The rows of a group lie close to one hidden flat surface of 9 dimensions, which may be shifted away from zero. Surfaces can cross.
(in the rows, 128 means zero)
Some rows, each with its group after it:
[150 104 101 151 165  94 143 119  98 111 146 130  82 145] : J_707
[176  67 101 112 137  95 106 167  99 124 125 121 178 119] : J_707
[108 147  94 112 118 102 118  96 187 143 129 146 146 157] : J_517
[130 159 130 136 157 123 131  98  82 137 133 136 116  99] : J_882
[ 98 163 168 128  71  99 157  80 125  93 106  81 120 205] : J_844
[123 153  89 126 125 145  97 123  79 139 126 151 143 112] : J_183
[104 142 135 119 107 145 139 114 153 127  91 121 157 106] : J_707
[130  98 175 109 106 105 195 109 167 136 118  84 116 112] : J_183
[123 108 121 129 107 136 124 124 146 107 140 131 164 194] : J_517
[ 77  99 152 136 121 120 136 172 143 118 155 118 141 136] : J_882
[108 137 138 137 132 123  90 173  84 150 135 151 158 109] : J_517
[139 107 120 118 139 121 135 158 119 129 113 126 121  96] : J_517
[ 77 159 148 192 114 127 130  42  85 137  84 136 162 120] : J_882
[ 77 143 126 135 116 112 142  99 135 139 164 116 134 121] : J_183
[144  95 129 137 163  97 155  81 132 150 128 166 210 162] : J_517
[131  88 137 108 144 160  71 170 137 152 167 161 146  92] : J_183
[128 116 134 106  85  89 146 126 152 169 101 106 166  87] : J_183
[ 69 118 150 122 102 151  71 111 168  51 140  97 114 142] : J_517
[118 132 137 118 105 129 142 127 125 120 113 119 127 149] : J_517
[131 112 108 136 119  98 145  92 143 122  99 142 135 169] : J_844
[162 114 161 105 140  92 133 115 129 170 141 139 173 130] : J_844
[127  83 147 145  96 160 135 112  95 115 139 108 102 142] : J_707
[134 148 137 107  65 134  84 108 144 137 113 110 165 154] : J_707
[170  98 123  90 110 169 112 151 118 159 124 133 138  95] : J_183
[127 121 137 135 124 124 123 125 112 127 122 123 129 130] : J_707
[134 151 151 133 131 142 147 101 129 128 111 122 110 118] : J_882
[122 123 141 159 174 110 114 146 147 105 147 154 140 167] : J_517
[102 132 137 104  71 158 104  83 139 188 185 118 136  97] : J_183
[149 141 157  69  79 146 130  78 197 151  99 110 117 114] : J_707
[181  91 122 105 122 146 137 140 158 126 164 112 105 166] : J_882
[ 82 121 155 122  74 133 145 159 151 102 110  96 141 161] : J_844
[130 119 165 137 105 137 132 125 140 136 119 131 136 155] : J_844
[124 123 133 132 162 125 159 130 114 106 137 121 112 121] : J_882
[160  97 133 132 147 111 143 141 116 130 110 127 179 132] : J_707
[ 93 128 127 119 118 146 138 147 137  99 139 102 111 120] : J_882
[175 141  69 118 135 116 118  97 186 153 128 158 159 157] : J_707
[178 131 153 152 131  66 138 143 124 206 114 156 173 132] : J_183
[173 114  82 111 147 149 119 165 150 121 176 117 157 159] : J_844
[140 104 133 136 104 164  90 158 173 161 140 160 143 168] : J_844
[148 114 129 120 136 159 158  86 132 110 110 108 113 114] : J_882
[108 117 154 101 103 125 174 145  97 183 107 145 201 142] : J_517
[120 101 163 113 143 181 165 184 181 140 193 122 114 141] : J_183
[110 130 122 141 155 126 137 131 115 117 137 131 127 117] : J_882
[158 129  99 123 111 147 135 132 132 122 138 104 145 158] : J_844
[159 128 136 116 107 139 171 150 142 187 140 119 141 132] : J_183
[141 120 121 127 189 174 169  87  64  63 132 101  84 105] : J_882
[165 136 170 154 169  96 105 107 139 139 142 142  96 142] : J_517
[177  64 139 103 102 137 149 123 146 111 134  95  89 141] : J_707
[ 73 134 146 111 128 110 170 130 110 143  89 138 166  94] : J_517
[120 112 131 143 150 176 130 196 147 129 123 142 135 104] : J_844
[131 128 103 119 123 142  89 130  87  99  94 134 128 109] : J_183
[123 148 141 111 168  87 160 208 183 142 133 139 109 118] : J_882
[ 96 160 121 125 139  99 123  98 123 127 109 136 104  96] : J_707
[152 125 105 120 137  99 151 102 129 122 124 122 152 146] : J_844
[148 137 145 129 172 148 150 151 123 131 143 128 134 111] : J_844

New rows, each followed by its group:
[149 130 151 138 137 123 102 124 126 123 134 129 108 123] : J_517
[139 136 154 103 133 116 150 133 132 133 141 111  96 114] : J_882
[164 136 121 117 123 150 130 122 116 106 172 107  84 174] : J_882
[ 99 128 141  95  96 148 126 128 113 141 105 116 136  51] : J_183
[156 117 155 106 108 127 123 120 134 139 115 122 155 118] : J_707
[131 126  64 149 128 144 137  72 142 131 124 144 108 145] : J_707
[137 152  89 116 162  88 127 155 181 113 113 147 164 143] : J_707
[111  95 158 126 143 121 135 117 114 124 121 135 174 127] : J_517
[151 120 125 114 127 107 127 106  88 147 166 124 116 126] : J_882
[137 111  59 140  93 173  95 163 184  97 150 135 125 216] : J_844
[149  79 170 122 106 142 132 132 112 123 138 101  85 122] : J_707
[121 134 107 116 128 157 130 120  97 125 135 129 120 104] : J_183
[148  99 111 131 115 142  99 153 129 145 128 137 194 128] : J_707
[133  97 175 112 134 167  75 201 127 137 122 151 129 105] : J_183
[137 123 141 134 135 126 116 165 122 134 119 145 139 128] : J_183
[192 117 132 106 169 173 106 128 126 188 127 158 140  47] : J_882
[123 135 173 110 118 159 135 138 104 105 165  99  77 141] : J_882
[ 93 135 141 156 124 108 171 107 158 105  94 114 128 147] : J_882
[199 108  66 145 134 139 163 122  94 122 125  92 156 126] : J_844
[152 129  98 129 136  91 130 147 105 109  67 133 145 131] : J_183
[129 170 104 161 117  97 110  71 104 114 142 137  70 187] : J_707
[ 96 135 196 127 127 119 186 190 157 137 101 107 131 109] : J_183
[142 141 130 119 125 112 155 121 155  88 153  97 126 211] : J_844
[110 155 130 149 172 115 139 135  98 117 146 136 117 124] : J_882
[129 139 198 159 100 160 134 111 127 140 126 125 143 188] : J_707
[ 58 137 132  92 109 205 119 173 116  76 116 111 102  82] : J_183
[122 155 104 144 146 119 145  92 141 132 112 152 127 132] : J_707
[150  97 144 137 103 134 161 138 142 140 102 118 139 142] : J_844
[ 85 211 178 131 127 136 118 156 141 144 108 136 103 103] : J_882
[160  96 128 150 164 125 160 132 160 128 113 159 118 163] : J_844
[128 154  93 130 199 103 143 138  93 124 137 147 123  93] : J_882
[138 191 152 143 134 133  90 135 180 182 131 175 185 194] : J_707
[129 148 106 128 139 163 120 100  90 108 134 117 115 110] : J_882
[ 91 191 151 135 142 156 129 153 142 107 111 127 101 109] : J_882
[154 105  91 130 136 126 130  84 117 156 140 146  90  90] : J_707
[171 104 130  97 142 125 166 136 153 129 133 114 100 116] : J_882
[182 151 117 126 117 143 102  61 109 165 119 131 120 105] : J_882
[148 145 146 123 149 161 105 116 139 140 153 148 111 125] : J_844
[123 130 111 148 137 143 153  97 130  84 118 110 116 152] : J_882
[166 141 178 143 130 153 147 115 107 148 132 111 126 143] : J_844
[145 172 109  98  78 130 111 156 179 178 131 134  78 129] : J_517
[113 134 178 142 157 161 139 152 168 151  91 149 144  83] : J_882
[126 139 138 165 144  92 148 107  98 130 156 134 129 167] : J_882
[133 140 120 130 138 123 165 128 114 154 125 133 141 106] : J_183
[191 124  99 129 128 129 118  44  76 150 141 128 127 124] : J_882
[177 176  80 185 150 217  95 113 106 120 160 132  92 159] : J_844
[167 140 183 133  89 137 148 144  79 159 116 117 112 168] : J_517
[122 155  90 147 154 103 142 108 135 118 117 145 144 148] : J_707
[108 115 129 129 123 122 142 131 128 130 137 117 135 126] : J_882
[114 107 128 194 161 194 174  90 120 162 122 162 151 125] : J_707
[111 145 101 119 137 137 133 103 158 148 100 151 165  93] : J_707
[151 105 118 130 131 109 156 143 131 139 118 126 169 142] : J_844
[126  98  65  86  98 120 125  87  70 105 161  97 117  87] : J_882
[104  89 120 139 184 104 154 136 134  95 131 150 185 153] : J_517
[115 132 100 105 123  96 121  68  97 137 101 121 111  51] : J_707
[109 111  72 133  80 117 124 141 160 102 118 124 154 193] : J_844
[103 125  62 126 137 136 132 179 157 148 178 138 162 115] : J_183
[118 100  87 134 137 149 129 130 101  88 171 116 125 152] : J_882
[ 93 140 181 149 143 103 129 159 143 151 153 139 135 136] : J_183
[178 134  63  78 132 169 109 149 138 111 170 114  91 130] : J_882
[111 149 151 144 159 140 129 129  86 130 144 131 118 110] : J_882
[139 101 126 111 113 123 127 155 147 103 120 111 138 141] : J_707
[217  56 109 106 100 145 157 134 129 173 113 103 171  96] : J_844
[125 118 220 137 159 132 177 111  91 119 134 108  97 116] : J_882
[131 145 114 119 106 165 102 121 113 126 156 121 109 131] : J_882
[148 103 151 123  88 149  80 129  91 174 203 129 138 152] : J_882
[ 93 120 138 122 122 125 123 118 121 115 126 133 161 140] : J_517
[ 67 173 126 161 144  84 123 126  99 118 127 144 134 136] : J_183
[114 155 134 134 150 195 122 174 130 105 150 116 108 104] : J_844
[140 140 120 120 104 132 151 117 123 150 119 116 139 117] : J_183
[159 138 144 123 148 124 107 148 165 167 143 161 130 148] : J_707
[ 91  73 108 108 138 130 146 199 148 102 173 115 135 119] : J_882
[118  88 135 123 140  98 165 108  97 124 142 119 132  99] : J_882
